There are 5 ways to turn a row about zero (a turn may also mirror it). The second row of each pair is the first, turned, with some noise. The first 35 pairs use one turn. New pairs use 2 turns, one after the other, and a turn may come again.
Known pairs, each followed by its turns in order:
[ 1.88 -2.63 -0.37 -0.02 -2.19 -2.59]
[ 0.15 -1.06 -3.65  0.37 -1.37  2.12] | Q

[ 3.77 -4.25  1.55  3.07 -0.69 -0.66]
[-1.13  0.35  4.72 -4.26 -0.79  1.28] | Z

[ 1.14  2.94 -3.41 -1.82  1.31 -0.72]
[ 0.26  2.19 -1.78  1.52 -4.13  0.72] | T

[-0.05 -2.12  2.89 -4.09 -0.94  0.89]
[-0.32 -1.55 -1.26 -1.32 -3.93 -3.40] | M

[-3.41  2.06  4.14  2.43  2.47  0.09]
[ 0.40 -0.03  2.36  3.68 -1.15 -5.29] | Z

[-0.09 -0.62  0.19  2.33 -0.13  0.93]
[ 1.25  0.00  1.42 -1.38 -0.78 -0.76] | Z

[ 0.74  4.28  0.61  2.56 -2.10 -0.46]
[ 3.75  1.64 -0.94 -2.64 -0.49 -1.34] | L

[ 2.29  0.85 -2.70 -2.12 -0.95  1.79]
[ 0.52 -2.11 -3.22 -1.12  0.45  2.49] | Z

[-2.83  2.47 -1.49 -0.13 -1.91 -3.75]
[ 0.40  2.93 -1.98  0.38  4.05 -1.89] | Z

[ 0.12  0.18 -2.50 -1.81  2.18  0.86]
[-0.88 -0.34 -2.70 -0.20 -1.79  0.65] | Z

[-1.79 -1.17 -1.97  2.19 -1.59 -0.37]
[ 0.63  2.06 -1.57  2.21  2.17 -0.04] | L

[ 1.67 -0.49  1.12 -1.36 -0.45 -3.78]
[-1.03  1.08 -1.84  0.88  0.75 -3.70] | T

[-2.13 -1.31  1.07 -0.01  3.00 -2.33]
[-3.46  1.36 -0.73  1.26 -2.39 -0.04] | L

[-0.57 -2.81  1.45 -2.08  3.42 -2.46]
[ 0.33 -4.45  2.14  1.22 -2.36 -1.72] | M

[-3.04  2.82 -1.54 -0.04 -2.31  1.23]
[-2.48 -1.57  2.45 -1.86  0.77  1.57] | Q

[ 3.87 -3.42 -1.13  0.26 -3.01 -0.49]
[-1.50 -1.71 -0.28  5.19  2.24 -0.91] | T

[-2.59 -0.77  0.75 -3.51 -3.92  0.11]
[ 1.31 -3.89 -4.15 -0.67  0.30 -0.87] | T

[ 4.10  4.27  0.87 -1.30  1.85 -0.87]
[ 2.12 -1.61  2.43 -2.66 -3.77 -1.56] | L

[ 0.20 -2.77 -3.45  0.18 -1.52 -3.25]
[-0.53 -3.95 -2.65  1.80 -1.80  2.12] | Q

[-0.93  0.84 -0.78  3.85 -2.53 -2.92]
[-1.39 -1.60 -0.51  1.57  2.54  3.93] | Q

[ 3.54 -4.21 -1.04 -3.87 -2.67 -3.46]
[-1.43  0.15 -4.69  4.78  2.69 -3.16] | T

[-3.64 -3.42  3.70 -4.28  4.11  1.37]
[ 0.98 -7.02 -2.24  0.54 -3.45 -2.42] | M

[ 0.22 -3.16  0.47 -1.71  3.03 -0.80]
[ 2.20 -0.86 -1.38  1.52 -0.96 -3.74] | Q

[ 3.10  3.24 -1.88 -1.99 -2.65  3.43]
[-1.81  3.30  2.32 -2.79 -4.29  2.19] | Q

[ 2.35  0.30  0.62  3.34 -3.31  0.77]
[ 2.55 -1.79  2.76 -3.24  1.99  0.56] | Z

[-1.65 -2.03  2.24  0.74  0.42  0.80]
[-1.74  0.02 -2.81  0.05  0.40  1.77] | L

[-2.23  3.84 -2.37 -0.51 -1.44 -1.89]
[ 4.60  2.14 -0.06 -1.76  1.14  1.93] | M

[-1.53 -1.10 -0.59 -3.19  3.53  0.53]
[ 1.29 -3.24 -0.95  0.56 -3.11  1.35] | M

[-1.25 -3.06 -3.15  1.17  4.17  2.49]
[-1.07  1.36  1.44  4.70 -0.50  4.56] | L

[ 2.48 -0.96 -0.20 -1.03  2.79 -0.57]
[ 2.37  0.90 -0.49  2.09 -1.94 -1.48] | Q

[ 1.69  2.37 -0.86  3.58  2.81 -1.10]
[-0.20  3.50  3.63  0.22 -2.40 -0.68] | T

[ 2.62 -2.55  2.02 -0.22  3.65 -2.19]
[-2.21 -2.90 -0.98  1.95 -4.27  0.16] | L

[-1.26  3.14 -0.09 -0.74  2.59  0.56]
[ 1.39 -2.10 -0.59 -1.96 -0.02  2.97] | M

[-1.22 -3.73  1.21 -0.62  1.28  3.86]
[-0.23 -0.97  0.03 -0.89  4.13  3.93] | T

[ 1.67  4.15  3.38  3.26  1.93 -3.46]
[-0.10 -1.90  4.39 -3.91  5.04  0.29] | M

New pairs, each followed by its turns in order:
[-3.91  0.09 -2.56  3.31  0.99 -1.16]
[ 0.27  0.36  3.13 -0.83 -4.65  0.10] | L T

[-2.54 -0.70  0.46 -2.45 -2.01 -0.59]
[ 1.09 -0.30 -1.19  0.33 -1.64  3.68] | M Q

[-2.07 -3.37  1.58 -0.92  1.42 -0.96]
[-0.28 -1.40 -2.69  3.36 -0.03 -1.98] | M L

[ 3.14 -2.23 -0.50 -1.00 -1.38 -3.09]
[-1.73  3.66 -1.23  1.96 -0.88  2.02] | Q M

[-2.80  2.38 -1.06  1.77 -2.32  3.73]
[-1.58  2.86 -4.34 -2.07 -1.88 -1.27] | T Q

[ 2.50  1.52 -2.82  0.75  3.11 -0.14]
[ 0.66  2.06 -2.04 -2.78  2.83  0.70] | T M

[-2.81  4.20  3.24 -3.48  0.29  1.29]
[ 1.22 -2.25 -6.35  2.07  0.02  1.22] | T T

[-0.19 -2.87 -4.00 -0.03  1.98  1.99]
[-2.73 -1.66 -2.05 -0.07  4.22 -0.69] | L M

[ 1.31  4.25 -2.67 -2.47  2.57 -1.44]
[-0.16  5.24 -3.42 -2.28  0.67  0.82] | Q Q

[-4.15  1.77 -1.03 -2.53 -3.79 -2.15]
[-0.54  4.15  3.43  0.28 -3.23  1.66] | Z T

[ 3.12  2.06  0.27 -4.13 -3.58 -4.29]
[-4.22  3.00 -2.39 -0.92 -5.35  1.07] | Q M

[-4.19 -2.00 -3.79  0.41 -1.20 -2.98]
[ 1.31  1.65  1.14 -4.11  0.02  5.18] | Z M

[ 3.33  2.93 -0.61 -0.99 -0.18  1.75]
[-3.61 -1.16 -0.54 -2.43  2.39  0.33] | T Q

[-3.68  1.89  1.15 -0.36 -3.72  1.59]
[-2.25  0.83  0.68  2.67 -4.47 -2.68] | T M

[ 2.03  2.89 -0.97 -3.22 -2.51  0.12]
[0.76 2.29 0.18 1.15 1.89 4.13] | Z T

[-1.53  0.51  2.55  0.47 -4.28  0.24]
[ 2.56  0.50  3.82 -1.19 -1.24  2.21] | M M

[-0.79  2.27  1.41  2.69 -2.37 -0.53]
[ 0.79 -0.83  3.82  0.62 -0.75 -2.12] | L L

[-0.10 -1.65  0.09  4.17  3.35  2.65]
[ 4.88 -0.61  0.17  0.68  2.59  3.60] | L L

[-3.56  1.54 -1.93  1.90 -2.60 -1.57]
[ 3.09  0.07  3.89  1.88 -0.05  1.97] | L Q

[ 2.86  0.94  0.88 -3.71  2.40 -3.86]
[ 5.21  0.53 -0.23 -3.16  1.22  2.15] | Z T

[ 3.78 -2.57 -4.16  0.36 -0.39  1.80]
[-2.00 -2.50  3.88 -1.08  4.28  1.04] | Z L

[-0.79  3.03  0.90  1.51  2.61 -2.15]
[ 2.59  0.35  0.71 -3.00  0.09  2.35] | T Q

[ 3.08  2.34  1.40  2.14 -3.07  2.32]
[ 1.64  1.34 -2.60 -3.65 -3.20  1.34] | M T

[ 0.39  2.41 -0.25 -3.95 -3.11  0.22]
[ 3.08 -1.80 -1.67  3.56  1.06  0.21] | T T

[-2.19 -2.22 -1.80  3.30 -0.54 -1.31]
[ 2.86  0.77  2.05 -2.19 -0.79  2.55] | Z Q

[-0.21 -2.26  1.17  0.23 -1.81  1.07]
[-1.13 -0.15 -0.02  2.05 -1.75  1.44] | T L

[ 3.73  1.77 -2.54  0.45  4.08 -1.11]
[-3.68  2.39  0.21 -1.58  3.85 -1.54] | Q M

[ 1.08 -3.21 -1.83 -1.62 -4.10  1.08]
[-3.04 -3.83  0.34 -2.98 -1.58  0.86] | Q Q

[-1.29 -1.83 -1.06 -2.20  2.69 -4.06]
[ 0.13  2.79 -0.24  1.34 -4.86  0.14] | T T

[-1.84  1.63 -4.18 -0.59  1.16  2.82]
[ 0.67 -2.98 -0.03 -2.78  3.21 -2.82] | Q T

[-0.43  0.52  3.29 -3.37 -0.49  2.96]
[ 0.40 -1.10  0.22 -2.45 -1.64 -4.77] | L Q

[ 2.98  2.85  4.03  0.94 -1.34 -3.03]
[ 3.25 -0.05 -2.78 -2.06  0.98 -4.94] | T T

[-0.23  1.95  2.33  0.04  0.33 -3.29]
[ 0.54  0.87 -2.86 -0.07 -1.02 -3.24] | T T

[-0.03 -1.57  0.86  1.47  4.27 -2.12]
[ 0.96  2.72  0.54  2.64  3.86 -1.11] | Z Z

[ 1.05  2.49 -2.02 -1.80 -3.27  2.73]
[ 0.10 -1.94 -1.53  0.50 -4.95  1.76] | M T

[ 2.70  0.12 -0.05 -1.25 -1.47 -0.63]
[-0.54 -0.03  0.51 -0.27 -0.47 -3.49] | Z Q

